The rows of a group lie close to one hidden flat surface of 10 dimensions, which passes through zero. Surfaces can cross.
In the rows, 128 means zero.
Some rows, each with its group after it:
[108 136 103 152 114  67 108 149 114 158 116 160  82 120  67 110 105 116
 104] : K
[154 101 160 129 134  57 167 127  97 138 116 120 156 137 157 124 150 172
 131] : S
[182 160 120 158  94 149 154 116 128  79 151 149 142 131 131 141 143 116
 199] : C
[106 115 114 123 134 125 134 128  74 205 118  97 146 114 157 131 132 150
  64] : D
[173 157 140 168  67  79 128 151 145 164 183 146 132 121  97 100 116 145
 141] : C
[125 150 142 106 122 145 126  83 182 117 145 207  98 139 153 101 103 164
 145] : S
[158 134 106 143  79 137 152 126 127 130 165 139 114 123  99 155  73 141
 188] : C
[130 156 104 156 108 102 107 161 129 134 125 137  67 106  73 129 135  80
 161] : S
[101 115 126 137 147 151 100 125 148  44 129 156 117 157 129 101 137 106
 108] : S
[181 166 127 132 125  91 176 107  61 107 149 144 159 104 124  90 110 126
 107] : S
[126 128 149 135 150 141  62 152 165 130 171 119 114 187 142 117  76 134
 157] : D
[138 149 160 111 139 150  87 161 179 199 137  54 117 116  94 170  92 101
 151] : C
[153 178 102 139 100 132 161 112  55 119 152 158 144 106 190  80 188 121
 132] : C
[ 67  88 145 127 164 122  56 164 182 184  90 111  59 166 122 159 114 123
 142] : S
[157 164 120 151 121 125 138 117 115 103 116 170 102 138 129 141 143 107
 202] : D
[108 120  82 104 105 164 148 104 118 107 119 140 174 106 133 145 121 137
 132] : D
[118 102 112  78 117 161 107 156 133  83 206  87 134 117 187  84 133 123
 153] : K
[134 124 148 160 131  48 112 126 117 144 103 172 146 173 127 121 110 173
 125] : C
[181 171 132 191 113 186 140 122  75 186 173 132  83 161 181 141 103 132
 160] : D
[127 123  98  85 112 103 105 148 131  83 163 127 117 118 126 103  99 118
 195] : K
[135 167  89 153 101 138  94 142 113  86 155 150 117 141 110 123 105  92
 190] : D
[118 108 131 124 116 105 155 120 120 192 141 146 100 127 147 117  97 185
  90] : K
[123 166 130 149 161 113 111 112  83 163  80 145 131 144 133 128 130 117
  85] : K
[133 117 143  95 130 168 164 104 154 124 122 107 139 105 148 144 163 133
 131] : D
[170 149 162 130 110 124 172 125 152 141 150 133  81  86 109 116 153 118
 136] : K
[ 91 121 102 173 130 124  75 147 113 120 117 154  95 175 128 121 122 112
 112] : K
[101 117  72 141  97 166 110 156 103 146 132 100 135 110 102 137 118  96
  94] : K
[116 133 117 140 129 106 110 147 115 163 123 126 100 123 104 120 119 118
 117] : C
[113 134  97 170 122 173 148 102  76 184  84 131 155 139 134 191 118 141
 102] : K
[135 171 135 138 116 104  89 154 110 166 111  96 178 119 149 120 208  95
 131] : D
[ 94  93  90 104 134 133 178  98 115  64  73 158 124  92  92 140 151 115
 106] : D
[110 118  66 149  91  80 147 136  99  91  75 174 120 129  94 160 144 118
 211] : S
[ 87 111  54  94 125 158 152 121  81 106 101 117 142  85 118 137 132 100
 102] : D
[ 87  88 142 173 104 139 114 134 201  90 115 163 103 144  93 110 200 121
  67] : C
[135 117  87 128  78 155 149 107 115 112 184 166 153 144 170 125  79 180
 163] : C
[124  97 156 167 129 105 126 139 113 120 155 134 130 170 176  86 160 156
  73] : S
[146 116 163 113 150 110 164 102 152 131  96 125 165 118  92 157  95 157
 101] : C
[134 127 130 115 184 129 147 120  84 158  91 102 106 115 101 150  79 115
  95] : S
[104 148 101 124 140 125  93 127 121  73 122 163 100 138 132  97 142  94
 155] : K
[166 219 121 163  95 153 124 117 109 183 124 132 188 108 116 145 150 105
 120] : C
[127 117  91 139  75 109 196 101 104 113 110 163 173  84  88 129 148 153
  68] : D
[122 164 112 115 121  90 131 131 102 108 103 147 130  72  88  75 190  76
  83] : K
[165 132 138 141  87 118 177 141 134 143 166 111 106  76  83 116 133 122
 108] : S
[126  94 113 120 131 175 186 112 109 158 112  85 143  99 113 178  93 145
  75] : S

New rows, each followed by its group:
[118 142  77 148 145 134 103 131  66 136 110 152  87 172 178 156 106 121
 205] : C
[115 126 109  56 121 118 169 108 153 119  77 149 108  67 123 157 180 117
 195] : D
[155 157 140 168 101 112 148 125 110 106 139 169 101 129 166  88 219 113
 134] : C
[150 158 174 132 152 179 116 111 126 159 167 112 148 146 185 105 127 140
  77] : S
[115  97 126 118 124 120 127 135 124  76 160 119 167 137 138  84 137 139
  86] : S
[175 192 134 126 116 212 138 107 129 139 137 104 169 110 155 174 132  99
 186] : C
[141 205 105 120 157 138 101  96  94 136 106 165 128 140 132 124  87 102
 162] : S
[162 169 145  94 117  55 133 123 138 131 172 165 118 109 110  61  92 149
 133] : S
[114 134 157  81 168  82  87 116 141 140 112 140 138 152 160 113 102 160
 157] : S
[109 131 103 101 100 134  88 151 150 162 107 112 166 122 138 176 137 127
 205] : S
[124 131  72 123  92 157 128 142 120  97 141 131 112 109 110 157 115  96
 201] : K
[166 121 173 106 129 132 125 138 184 102 166  92 154 132 125 141  99 137
 175] : C
[109 106 156 138 141 166 118 122 159 176 122 111 121 153 176 159 146 160
 120] : S
[129 106 116 170  80 120 176 125 117 150 128 143 126 116 130 128 177 148
  95] : K
[121 114 146  69 190 132 136  97 131  98 107 121 138 120 116 127  72 130
 101] : S
[ 98 125  98 115 130 165 119 117  98 171 134 132 115 144 194 133 128 142
 130] : C
[163 128 173  77 206 141 164 106 129  83 113 107  69 116 133 142 100 103
 180] : D
[130 185  98 144 141 126 143  93  63 160  68 153 168 112 107 146 133 110
  92] : C
[ 76  98  80 148  99 143 120 137 115 147 104 140 127 126 133 136 162 131
  89] : D
[138 111 130 133 145 166 130 120 145  48 163 140  99 155 100 122  57 127
 130] : D
[136 150 105 149 145 138  91 124 109  65 140 154 156 192 126 117  60 127
 160] : D
[104 155 127 132 145 147  65 107 168 110 117 198  93 180 164 112 136 130
 167] : S
[119  95 143 158 119 168 116 144 162  58 130  96 183 158 141 147 187 112
 121] : K
[121 149 137 102 130 146  90 132 186 156 120 123 123 120 131 146 134 115
 184] : S
[134 101 121  93 123 113 212  94 124 115  97 152 108  76 101 140 136 145
 118] : D
[185 149 160  97 145 108 189  95  90  88 135 124 157 104 166 104 157 143
 143] : C
[107 164 136 164 179 135  76 120 102 110  80 145 143 173 145 118 174  94
  86] : K
[160 174 138 138 135 177 175  86 103 199 105 155  86 101 130 148 118 130
 112] : K
[123 167 101 167 108 166  96 113 124 115 116 147 179 155 138 147 138 118
 136] : C
[112 111  78 146  90  70  96 172  85 138 147 135 114 155 125 125  91 136
 178] : K
[115  86 150  84 157 181 145 112 150 108 139 109  99 139 201 135 141 147
 158] : C
[138 107 120 192  83  87 136 165 108 139 135 129 126 142 112 131 154 132
 132] : K
[116 146 119  79 165 109  96 115  90 151 139 115 168 129 138  95  47 152
  79] : S
[ 83 123 108 122 168 132  87 151 101 114 107 113 114 142 150 109 169  85
 104] : C
[140 176 113 118 121 155 155 112  87 113 149 158  68  91 174  75 203  86
 124] : K
[127 137  89 115  94 156 141 135 121  84 138 131 124 100 127 124 158  92
 178] : K
[136 135  91 112 105 137 119 161 110 137 144  67 174 101  93 170  84 104
 174] : K
[105  99  95 134 106 190 157 105 105 149 129 128 147 134 173 150 134 159
  94] : K
[143 105 161 138 104  91 140 141 144 103 179 129 138 134 146  74 163 153
 103] : S
[ 91 129 109  96 157 113  92 123 116 126  78 133 158 135 153 142 140 119
 151] : D
[ 93 119  86 105 132 153 110 123 122 122 113 139 122 126 138 144 115 118
 152] : D
[142  99 121 143  80  95 167 149 134 155 128 100 169 101  76 167 120 146
 131] : K
[133 147 152  63 124 119  91 136 209 109 154 124 140 100 111 113 123 117
 184] : S
[127 166 114 100 130 149 129 118  85 173 103  99 178 100 184 152 188 109
 151] : D
[112 103  99 100 106 137 140 123 123 122 142 124 136 109 144 128 113 149
 131] : K
[108  99 120 120 151  52 119 137 120  63  94 155 122 151 117 108 139 128
 154] : S
[ 85 144  97 158 140 194 113 101 113 164  61 164 119 149 151 170 159 115
 111] : C
[101 100 134 139 158 169 105 141 147 132  83  92 138 160 159 187 171 114
 153] : S
[156 154 158 191 124 128 115 160 112 159 172 125  54 154 160  92 162 108
 130] : K
[104  97 134  73 155 140 122 101 155  87 136 146 147 140 177 110 119 160
 128] : K
[141 142 112 135 140 114 165  78  62 157  99 173 150 146 175 138 102 183
 120] : S
[143 114 135 130  91 136 164 122 183  54 146 149 123 105  76 117 141 116
 134] : D
[118 106  99 140 144 128 167 113  57 173 115 133 109 128 139 132  88 153
  67] : D
[167 203 130 139 103 120 113 133 115 131 182 145 118 111 116  70 126  99
 133] : S
[125 122  90 178  67  93 157 135 104 139 142 189  62 119 102 103 152 132
 120] : C
[124 126 125 126 109 105 112 160 151 170 106 103 126 115 115 171 150 122
 191] : S
[149 123 147 143 106 167 184  94 186 146 114 165  67 116  94 168 114 144
 135] : K
[177 190 143  85 138 145 105 124 139 125 160 112 146 122 154 130  88 109
 231] : D
[124 112 152 133  93 154 102 139 198 108 179 121 164 154 147 118 131 154
 123] : C
[159 139 137 177 137  90 153 160  76 187  73  83  91 121 110 180 172  99
 160] : S
